Every row belongs to one group in each of 4 separate groupings. Each group adds its own fixed numbers to the row, and there is some noise. The rows also spread widely along 14 directions, which tell nothing about the answers.
In the rows, zero is written as 128.
Some rows, each with its group in each grouping after it:
[116 106 124 159 125 116  48 149  93 102 126 139 152 132 106 150  84 148
 132 116 139 103 164  89 104 178 145  94 110 118 130 120 104 138 113]
z385 (0) z581 z426
[ 89 146 153 129 121 128 126 148  69 135 144 105 155 149 131  81 146 173
 141 118 124 123 168 144 134 110 150 148  92 127 133 183 146 135 154]
z134 (4) z581 z816
[ 79  93 151  84 100  87  38  67  87 124 131 147 109 129 106 146 107  94
 143 134 100 187  79 138 119 151 142 106  63  83 166 125 108 121 115]
z808 (3) z848 z583
[116 128 123 108  86 152 149  96 160 109 126 128  91 106 140  90 142  43
  99 126 143 166 132 145 127 120 127  61 149 170 143  81 127 132 102]
z328 (4) z848 z462
[162 134 113  84 152 112 215  74 164 131 157 116 120  96 176 151 128 109
 141 115  94 163  58 134 145  96 123 159 129 114 142 112 158  96 168]
z808 (1) z55 z462
[100 133 151  92 119 111 169 133 156 159 123 185 111 148 141 119 124 145
 156 165 134 142  87 169 172 107 101 132 131 137 142 109 132 139 147]
z134 (3) z55 z583
[106 124 107 105  56 154 154 141  92  87 129 173 148 143 109  75 115 124
 122 142 147 173 130 108 191 128 136  78  62 157 182  74 128  85 133]
z328 (0) z55 z816
[ 87 155 120 137 100 129 126 151 136 138 128 168 153 130 139 111 108 125
  84 149 152 144 140 106 191 162 139  51 127 159 126  57  81 110 100]
z385 (1) z581 z426
[143 113  97 124 107 127 185  75 159  89 123 109  94  98 134 133 119  91
 121 150 126 185  77  90 140 153 105  78 109 124 194  98 185 113 119]
z134 (2) z848 z816
[142 168 113 124 184 140 117 150 135 118 122 135 146 129 118 133 108 192
 146 112  72 101 119 115 119 121 163 166 160  85  83 163 168 101 155]
z328 (2) z848 z426
[ 32 161 125 178  92 110  79 128  80 152 156  92 132 129 128 108 150 150
 106 167 162 125 178 140 157 166 129  57 127 160  94 165 101 166  83]
z134 (0) z581 z462
[185  84 136 155 179 172 143 124 136  87  98 135  92 128  51  99 106 124
 135 134  68 136 133 109  80 149 107 129 118 107 191 163 217  89 114]
z328 (0) z848 z426
[175 155  84 131 130 125 150 108 151  85 124 100 135  82 122 185  77 119
 144 106  98 120 118  98 121 147 120 130 167 106 131 121 169 105 108]
z328 (1) z55 z426
[119 118  77  97  36 155 122 126  83 113 200  58 120  98 142 139 167 153
 122  85 145 133 136 131  99 159 115 163 116 149 143 138 126 159 157]
z134 (4) z848 z583
[121 166 130 155 174 126 131 163  85 147 144 115 166 139 106 126 101 237
 139 131  99  85 160 115 172 150 144 156  98 128 115 174 158 102 115]
z134 (2) z848 z426
[ 93 159 153 102  88 121 126 202 130 141 144 136 141 145 114 156 141 226
 120 122 136 101 141 169 114 172  92 194 161 135 153 149 120 176 123]
z328 (2) z581 z462
[115 209  72 107 125 103 130  90 113  85 124  66 201  92 144 173 107 125
 103  98 116 165 130 121 167 126 161 138 127  94 136 112 149 108  90]
z808 (1) z581 z816
[ 95 162 157 122 141 109 103 166 157 168 143 151 130 147 126 113 131 187
  92 147 102 131 105 122 147 180 153 115 146 118 116 125  87 123 130]
z134 (4) z848 z583
[177 136  71  78 138 195 134 100 166 130 145 144 144  81 118 188 112  98
  83  81 110 147 103 137 121 160 117 166 167 133 107  50 112 120 114]
z808 (2) z581 z816
[121  56 139 174 154 137 146 128 138 155 148 116  58 137 125 116 143 135
 146 164 151 129 108 117  85 139  84  91 120 161 132 163 160 160 126]
z328 (4) z848 z462
[162 143 115 150 176 119 166  80 120 150 161  47 134  75 157 202 112 100
 110  90 137 112 163 137 145 163 115 126 120 180 128 124 133 142  57]
z328 (1) z581 z426
[113 104 201 150 129  86  74  78 101 128 125 124  72 111  91 126  76  80
 152 136  77 132 132 134 102 149 114  74 122 111 161 163 145 110  86]
z808 (4) z848 z426
[ 59 141 167 161 133  80 120  89 119 138 103 129 112 126 138 129 107  88
 140 175 150 144 147 156 158 123 114  42 137 147 132 135 131 159  70]
z134 (0) z581 z816
[141 104 143 112 202  86 139 105 161 115 125 154 110 135 154 148 102 166
 178 150  68 151  38 101 112 105 156 148 119  52 130 154 177  93 196]
z385 (0) z848 z426
[160  95 124  90  95 138 151 110 145  83 126 142 110 111 137 141 115 105
 150 104 112 136  94 106  80 139 111 148 125 107 187 110 154 133 178]
z134 (2) z581 z462
[142 138 169 163 157 118 164 150 106 157 161 119 118 133 107 114 111 204
 140 140  83  93 144 122 149 163 116 145 118 137 142 180 152 101 139]
z134 (0) z55 z426
[114 169  83 138 189 109 142  84 130  97 109  65 162 122 119 135 140 145
 102 149 121 184 126 142 159 117 151 125  91 103 161 148 194 121  69]
z808 (0) z848 z462
[126 172 149 104 133 118 160 191 123 102 103 142 168 169 112  66 146 198
 134 124  96 137 134 132 138 110 159 170 118  98 173 162 162  99 164]
z328 (1) z55 z583
[121 114 127 140 173 117 155  60  91 157 165  71 119 102 142 146 131 100
 122 113 140 145 148 162 159 121 119 110  81 179 130 130 139 135  79]
z808 (0) z848 z816
[ 65 170 167 116 129 103 168 173 152 155 118 187 136 173 127  81 138 207
 124 189 124 152 105 160 191 118 123 122 133 122 139 137 136 124 140]
z134 (0) z55 z816
[152  75 119 146 130 154 152  93  70 124 167 101 115 109 129 115 108 108
 160 102 131 107 151 102 127 119 121 105  58 177 145 131 149 111 135]
z134 (4) z848 z462
[165 103  91 145 134 157 131 111 136 111 128 106  94 101 123 153  98  96
 156 104 135  92 148 134  86 116  88 126 179 146 113 126 174 149 125]
z808 (3) z848 z426
[118 102 133  86  70  80 144  86 147  81 138 138  94 105 172 148  95  78
 161 118 132 151  79 120 115 112 116  97 138 122 179  87 129 133 161]
z808 (0) z848 z462
[134 143 128 130 140 136 124 154 112 150 165  93 159 135 105 129 155 177
  61 110 143 133 174 144 139 201 127 150  92 167 161 118  91 140  83]
z808 (0) z55 z462
[ 86 167 120  99  36 132 116 171 136  89 121 149 131 133 128  84 136 156
 113 120 127 131 135 121 119 148 131 110 174 120 142 116 126 141 159]
z134 (2) z848 z816

New rows, each followed by its group in each grouping:
[129 187 222 112 102  84 149 143 130 127 134 117 118 120 120  85 112 134
  83 102  75 124 160 140 153 184 141 117 139 145 211 126 115  90 108]
z808 (2) z848 z426
[120 178 149 123 132 124 151 156 126 123 123 134 155 142 123  83 113 172
 107 134 105 131 148 122 182 139 158 121 102 133 167 126 142  92 117]
z134 (4) z848 z426
[ 76 184 138 124 109 124  84 185 150 111 106 135 150 148  88  96 138 194
  95 147 105 139 139 148 114 149 142 136 173  85 130 150 142 136 111]
z385 (4) z848 z462
[101 165 119  87 147 134 117 134 187 162 146 163 126 134 129 141 146 164
  68 149 106 172  84 155 159 169 139 136 158 116 115  91  94 125 111]
z808 (0) z848 z426
[ 85 108 225 145 116  62 113 122 111 138 136 130  87 151 142  89 137 128
 130 154 114 150 129 118 115 177 133  77  90 128 198 172 115 142 137]
z134 (0) z581 z426
[136 155 132  95  66 122 117  95 187 117 148 136  82  70 118 172  90  82
  83 113  85 150  74 115 115 205 102  91 212 118 138  65 101 111 112]
z808 (2) z848 z816
[128 114 103 144 144 146 170 151 118 150 187  83 113 124 163 121 162 200
 136 121 139 112 123 118 125 137 117 152 125 152 104 159 159 141 175]
z385 (2) z848 z426
[ 86  98 148 133  85 162 145 127 120 165 173 165  64 129  94  93 137 142
 117 177 106 152 103 151 154 158  72  92 133 161 146 126 131 113 122]
z808 (0) z848 z426
[135  85 143 129 218  60 165  61 174 142 124 142 100 119 206 178  90  91
 168 140 148 139  66 111 138 102 140  80 105 137 123 101 126 148 139]
z134 (0) z848 z816
[132 143 157 108  82 141 157 158 182 130 144 157  95 119 118 100 135 138
  83 124 102 120 120 132 116 186 109 113 187 151 160  96 102 128 144]
z134 (0) z848 z462
[107 126  83 160 150 155 102 116  86 158 183  95 126 120  92 132 151 206
 123 153  95 145 112 111 127 174 132 134 104 101  72 193 147 117 139]
z134 (0) z55 z816
[106 115 138 134  81 104 183 119 131 106 130 121  86 109 149 142  88 106
 185 143 157 110 124 146 143  86  76  92 154 168 159 121 173 147 111]
z328 (4) z848 z462
[118  49 115 102  67 119 124  87 110 107 165 124  92 100 125 187 109 105
 152 120 159 146 104 139 104 156  68 119  87 158 186  86 125 165 111]
z385 (0) z848 z462
[162  90 101  98 147 181 164  62 138 128 164 129  83  85 126 136 123  79
 157 103  80 130  89 157  99  86 103 151 164 132  94 122 164 110 162]
z808 (0) z848 z462
[ 53 141 191  61  98 107  96 126  81 166 150 175 133 145 121 126 124 171
 156 120 102 129 132 215 166 104 121 173 103 133 122 142 110 135 123]
z385 (2) z848 z426
[112 169 113  68  87 111  74 100 130  97 140 124 152  95 159 163 110 107
 129  70 114 129 130 143 119 130 167 132 159 112  95  92  96 137 138]
z385 (2) z848 z426
[116 147 141 133 144  87 152 168 114 101 112 126 162 162 139 103 119 187
 154 134 145 113 151 133 138  98 139 145 113 119 165 154 158 136 145]
z808 (0) z55 z462
[120 200  81 154 123 140 169 133 150  89 107  50 160 109 123 113 164 132
  79 135 146 150 177 146 143 148 127 115 167 140 167 134 181 156  79]
z134 (0) z581 z583
[122 117 170  88 187 119 117  97 178 148  92 173 125 151 146 107 153  84
  81 138 131 190 113 148 129 156 155 108  87 128 173  90 104 148 101]
z134 (2) z581 z426
[ 71 135  73 122 123 138 117 107  58 111 151  86 157 142 136  85 167 166
 131 142 141 181 123 123 158  95 162 117  53 116 121 165 170 117 145]
z808 (2) z848 z816
[ 89 123 138 124 115  83 158  94 123 132 151 127 102 126 179 126 117 128
 152 158 140 149  97 122 174 119 131  78  96 146 146 122 135 127 139]
z134 (0) z848 z426
[150  87 145 105 143  98 125  63  92  98 148  71  97 107 145 131 134  96
 174  82  77 148 111 131  60 100 133 160 102  87 163 196 185 122 169]
z808 (1) z848 z426
[141 118  90 111 135 126 145  76 111 105 162  88 121  98 151 161 119 127
 158 108 109 142 102 130 125 106 129 149 119 114 133 139 172 118 147]
z808 (0) z848 z426
[123 119 147 140 181  89 101 128 143 122 101 128 133 141 154 147 115 137
 148 119 138 110 125 114  79 139 141 123 144 103 116 151 133 172 139]
z134 (2) z581 z816
[ 60 159 177 118  63 104  81 149  92 153 159 137 121 139 121  94 133 153
 125 134 124 132 157 163 145 146 133 106 133 138 115 146  92 136 123]
z385 (4) z55 z426
[104 113 102 112 160 127 116  94 145 153 132 127 110 120 164 151 139  93
 141 121 168 129 120 168 119  98 120 111 161 160  75 104 119 178 112]
z808 (2) z848 z583
[103 135 130 124 126 122  79  87  91  97  96 124 143 114 107 121 103  66
 145 104 104 139 156 145  96  97 141 101 146  99 118 143 144 129 107]
z808 (1) z581 z816
[163  80 198 146 139 148 166 137 123 141 120 192  90 132  85  89  81 104
 155 122 102  78 162 138 123 134  85 101 127 183 163 112 128 110 125]
z134 (0) z55 z462
[122 109 107 125 131 150 165  73  98 113 147  95 114 111 103 107 141 107
 117 142 115 187 115 141 153 121 112 110  74 139 179 130 184 101 102]
z808 (0) z848 z816
[113  80 123 144 101 127 149 103 123 106 112 122  93 104 114 148 103  72
 166 128 165 111 162 164 102 100  53  87 153 176 150 115 165 174  76]
z385 (1) z848 z462
[168 134 131 140 189 149 176 115 158 167 186 103 114 104 106 136 137 175
  61 131  64 151  84 105 153 210 129 142 109 135 154 117 130  71 118]
z808 (0) z848 z462
[160 107  90 125 196 160 148 105 163 147 137 160 123 107 137 170  90 132
 138 125 116 118  93 114 148 126 124 124 135 139  79  80 140 108 128]
z385 (2) z848 z426
[122 117  73 141 139 170 140  97 118 123 140  81 130  99  93 162 139 124
 106 124 153 142 162 172 132 140  84 127 131 166 125 115 170 163  53]
z385 (0) z848 z816
[129 152  92 166 119 138 161 171 129  93 127  79 149 129 126  91 138 168
 113 134 151 126 152  97 139 134 139 106 133 136 157 128 176 122 129]
z385 (4) z848 z583
[165 120  87 176 183 179 204 117 151 104  99 144 122 126 109  68 120 105
 137 165 128 130 141 104 152  93 123  77 131 150 126 119 199  96 127]
z134 (0) z55 z462
[142  90 161 115 126  87  81 110 114 101 132 133 119 122 100 163  80 123
 122 101 105 140 113 101  94 192 127 117  91 109 199 109 110 120 107]
z808 (0) z848 z816
[108 155  51  85  96 119 127 103  87  87 142  80 174 121 159 166 139 171
 172 113 155 152 130 147 144  91 137 180  92 104 127 153 181 155 141]
z134 (2) z55 z426
[145 107  93  88 122 144 151  87 115 114 168  85 126 104 124 162 147 132
 111  99 125 174 108 148 119 148 110 169  89 134 175 116 152 135 120]
z808 (0) z848 z816
[133 164 150 107 146 118 158  79 109 120 157  78 126 108 123 100 145 131
 108 117  61 171 120 149 156 133 153 143  95 110 174 163 169  77 127]
z808 (0) z848 z426
[127 126  98 149 148 168 182 173 135  94  74 161 150 162 110  86 121 148
 131 167 173 145 153 118 170 108 109 107 101 156 184 107 197 128  97]
z328 (2) z581 z426
[183 155  83 125 200 151 145 127 159  96 112  96 156 128 139 116 136 151
 117  97  97 122 136 100 107 124 172 160 132  96 127 148 184 113 159]
z134 (3) z848 z426
[ 66 162  61 139 113 145 136 132 154 147 137 140 121 118 138 145 131 159
 134 179 161 124 113 158 173 111 100  90 199 150  56 109 136 167 104]
z134 (0) z848 z583
[ 51 111 138 143  93  78  61 126  94 151 153 122 114 146 180 111 150 125
 149 137 194 113 155 122 106 139 145  55 117 161  70 149  69 197 143]
z134 (2) z55 z462
[100 181  86 104  76 158  90 126  92 109 149 104 172 112 112 107 140 139
  78  99 127 136 172 127 161 167 162 116 100 146 128 105 103 114 106]
z134 (3) z848 z462
[147 184 100 119 138 123 176  90 133  93 140 106 155  87 143 127  91 113
 104 112  90 152 110  91 199 135 179  88 112 130 141  86 142  50 120]
z328 (0) z848 z816
[102 155  64  78  58 176 158 124 135  94 145 123 133 109 158  97 153 100
 121 111 154 165 122 143 147  81 142 113 155 153 105  87 144 131 155]
z328 (4) z848 z816
[157 151 109 127 194 137 128 115 171  99  86 163 169 132 127 116 101 114
  89 135 100 152 110  82 146 150 185  95 112  99 144  80 124  89 121]
z134 (0) z581 z462
[ 75 196 119 155 105 103 123 144 124  94 124  70 134 119 161 102 157 141
 142 128 135 109 164 148 101  98 148 111 210 113  86 197 162 164 147]
z328 (0) z581 z462
[ 94 185 165 133  98 103 134 154 100 136 159 111 144 130 112 106 130 189
 116 132 102 124 162 154 169 158 133 131 131 133 140 155 126 109 119]
z385 (0) z55 z426
[138 152 112 169 195 114 127 149  99 115 121 101 176 141 104 137  95 212
 126 135 118 100 169  99 162 158 153 133  79 127 152 157 162 109  90]
z134 (0) z848 z426
[106  87 115 113 108 198 165  90  93 167 157 161 103 119 136 109 127  80
 161 136 155 129 147 180 170  74  88 112 103 202  99  99 135 140 124]
z134 (4) z581 z426
[166 124  72 153 177 156 123  63 122 126 160  84 123  79 131 164 114 101
 144 104 104 106 132 113 108 127 141 117 149 129  52 144 147 120 132]
z134 (0) z55 z462
[164  88 137 141 165 139 197 121 101 137 154 128 119 111 119 152  82 166
 176 117 113  86 122 125 152 115  86 153  87 163 153 126 178 100 134]
z385 (2) z848 z462
[132 190 185 168 197  93 144 110 128 159 140  83 127 118 111 110 115 162
  90 151  48 145 116 113 164 183 157 120 116  90 160 184 164  67 108]
z808 (3) z581 z426
[160 129 143 101 140 188 131 134 107 134 130 184 141 132  77  71 113 122
 114  95  70 126 144 129 138 128 146 141 117 132 119 106 123  65 153]
z808 (2) z55 z816
[137 132 105 115 163 162 134  61 149 165 167 106  87  80 135 164 128 101
 135 122  84 137  96 159 123 125 116 136 163 126  66 141 151 125 118]
z134 (4) z848 z426
[154  98 120 158 158 166 138  93 147 134 138 130  82  99  79 123 112 106
 109 148  84 137 104 103 120 179 106  85 137 137 137 118 147  99 105]
z134 (0) z848 z583
[116 193 122 151  70 134 170 214 158 106 132 125 128 126 102  93 113 204
  90 146 102 109 137  98 148 179 101 115 210 126 167 131 159 101 130]
z808 (1) z848 z426
[ 90 102  89 114  61 164 123 131  68 129 155 125 127 114  78 171 117 164
 167 138 134 128 126 173 127 126  46 175 129 134 145 141 162 155 103]
z808 (1) z581 z583
[157 163  97 140 153 135 146 169 128  93 114  92 161 124 127 134 107 173
 137  85 136  76 171 121 104 113 129 161 180 128 120 143 176 145 134]
z808 (2) z848 z816
[102 130  99 134 187 123  92 116 122 130 112 119 148 154 137  94 152 130
 119 142 142 161 122 122 133 109 176 102  92 108 112 139 138 130 133]
z808 (3) z848 z583
[125 146 148  82 128  93 134  84 151 123 119 138 130  96 182 161  90  67
 151  81 141  95 146 165 135  97 136 111 162 169 110  77  96 159 110]
z134 (2) z848 z462
[140 114 154 119 172 140 125  89 140 115 100 143 114 128 125  75 141  67
 126 122  87 157 123 131  98 115 163 104 126 107 144 137 144 113 156]
z134 (0) z581 z583
[102  90  95 140  72 147  94 114  95  94 144 111  88 117  98 132 125 136
 166 137 127 127 135 131  83 137  86 112 146 120 134 171 173 162 133]
z134 (0) z848 z426
[153 201 117  99 183 151 145 129 149 116 109 136 190 123 128 122 120 148
  96  99  84 129 152 140 163 126 182 163 142 110 123 109 137  96 125]
z134 (0) z581 z426
[ 86 167  97 112  62 188  59 135  69 103 138 122 162 108  55  92 134 136
  82  98 102 138 188 146 137 165 146 112 125 133 105 116 119 105  90]
z385 (2) z848 z816
[151  55 109  92  66 140 129 158 104  80 108 212 135 145 126 122  69 112
 205  99 154  91 126  91 101  93 107 123 114 141 156  74 118 133 192]
z134 (1) z55 z583
[100  89 113 158  99 111 168 167 114  91 120  91 104 161 146  97 148 181
 180 158 184 127 134 122  86  95  83 126 122 130 179 191 216 191 161]
z134 (4) z848 z816
[160 129 158 124 192 115 179 116 155 118 100 136 125 132 127 111 114 125
 135 123 102 123 127 141 135 118 134 131 127 136 173 123 163 117 123]
z134 (0) z848 z583
[155 133 170 153 215 114 159  83 135 182 177  76  88  93 138 147 131 155
 123 112  62 108 108 126 115 170 131 141 134 129  94 185 145 112 138]
z134 (2) z848 z816
[ 73 112  94  98 121 133 122 137 105 121 126 120 144 171 153  95 188 168
 131 145 187 172 142 154 136 108 133 136  61 146 156 144 155 184 129]
z134 (2) z848 z426
[ 40 187 104 117  32 129 131 151 148 121 151 134  82 119 138  98 154 195
 153 185  97 140  78 145 129 120 100 115 235  80  81 186 178 141 183]
z134 (2) z848 z426
[102 119 127 170 157 140  93 145 103 130  93 147 148 149  70 100 115 132
 115 159 164 133 181 135 150 150 122  69  92 157 134 113 134 136  53]
z385 (2) z55 z583
[ 51 152 186 125  99 104  75 155 100 116  75 191 154 167 109  58 101 104
 135 153 140 141 167 154 161  95 158  64 117 125 145 108 108 124 105]
z385 (4) z581 z583
[169  74 134 114 140 135 152 122 132 164 175 139  98 117 124 174 116 159
 134 117 123 123  89 110 116 194  90 160  88 151 158 107 111 133 141]
z134 (2) z55 z583
[152 138  78  93 126 148 133 102 151 110 139 106 147 100 147 151 144 109
 103  92 110 155 101 108 104 157 150 147 139 105 129 103 121 130 151]
z134 (1) z581 z583
[ 94 140 161 140 114 120 114 205 108 103  92 147 161 178  74  87 136 228
 121 155 124 123 158 130 112 166 112 161 100 101 211 176 166 148 118]
z134 (2) z581 z462
[170 137  69 113 160 161 131 105 151 115 129 111 159  93 117 182  92 109
  99  95 142 124 137 132 140 140 123 138 132 154 128  63 129 130  63]
z808 (4) z848 z462
[108  97 123 100 109 180 115  90  94 156 149 146 108 102  56 168 114 120
 138 126  84 146 112 192 113 131  56 171 138 122 124 139 153 130  87]
z808 (1) z581 z816
[149  78 107 137 172 131 176 136 162 152 138 170 113 146 165 147 107 130
 138 149 188 127 110 117 156 126 103  98 112 181 133  68 117 150 127]
z808 (0) z55 z426
[126 138 105 173 148 166 104 129 106 138 157 113 119 113  70 102 125 172
 100 145  73 122 133  94 134 187 142  99 130 118 104 157 138  85 121]
z134 (0) z848 z583
[151 117  90  81 102 161 104 103 195 101 127 158 102  96 120 158 119  69
  84 103 117 150  94 133  83 163 114 114 195 125 128  51  98 142 120]
z808 (0) z848 z462
[111 136 138 185 154 125  98 116  92 117 123 102 118 124  94 111 114 145
 146 148  92 114 161 119 112 145 132 100 137 103 121 201 176 124 114]
z134 (0) z581 z426
[142 174 150 115 178 100 144 140 183 146 120 143 139 133 137 118 131 162
 106 134  72 138  88 113 132 153 164 137 162  83 116 138 120 102 156]
z134 (1) z55 z583
[136 122 124 101 102 149  92  95 184 133 146 138  75  97 119 138 147  61
  78 111 112 165 103 151  66 179 113 100 210 122 101  93  89 155 124]
z808 (0) z55 z816
[163 120 155 130 195 183 140 148 137 170 139 158 126 133 104  89 123 141
 110  94  89  87 157 136 114 130 144 141 142 157  85 126 113 108 145]
z134 (4) z848 z816
[104 144 173 135 176  68 101  86 131 141 116 129 112 116 120 140  88 112
 149 137  67 133  96 130 131 122 142  97 149  89 120 155 134 101 108]
z808 (1) z848 z583
[107 145  79 118 169 115  97 107 129 149 159  93 163 134 147 174 160 166
  79 138 165 182 123 131 161 182 163 126  64 137 116 114  98 152  74]
z328 (0) z55 z426
[ 85 151  96 121  67 104 110 107 109  86 124 116 133 120 156 113 127 113
 156 131 150 150 125 108 129 113 147  78 138 113 109 134 143 143 154]
z134 (2) z55 z816
[104 112 158 181 154 131 196 169 155 167 127 173  77 141 108  91 106 184
 157 191 102  89 103 118 143 122  69  89 176 145 115 164 171 117 146]
z134 (1) z848 z462
[108 126  70  96 117 167  73 119 103 106 144 137 150 133 127 108 149 148
 127 110 117 145 129 117 117 125 172 133 110 105  91 131 121 126 165]
z134 (0) z848 z426
[114 141 121 150 128 103  91 126  88  89 139  80 148 126 133 102 130 135
 107 103 129 135 162  81 114 163 184  76  93 128 139 149 122 117 127]
z328 (0) z848 z816
[110 159 150 119 137  94 146 145 159 162 164 119 104 121 193 145 129 179
 152 115 120  81 115 141 121 129 130 143 200 137  68 154 114 161 176]
z134 (2) z848 z426
[ 90 109 120 113  91 151 121 182 143 154 137 181 106 140 117 150 117 162
 141 128 158  90 130 157 109 132  73 127 194 168  85 106 103 176 122]
z328 (1) z848 z816
[136 126 161 131 149 102 132  78 153 123 109 131  95 107 126 140  80  65
 135 133 109 146 121 141 139 124 116  78 142 134 161 106 151 116  73]
z808 (4) z848 z426
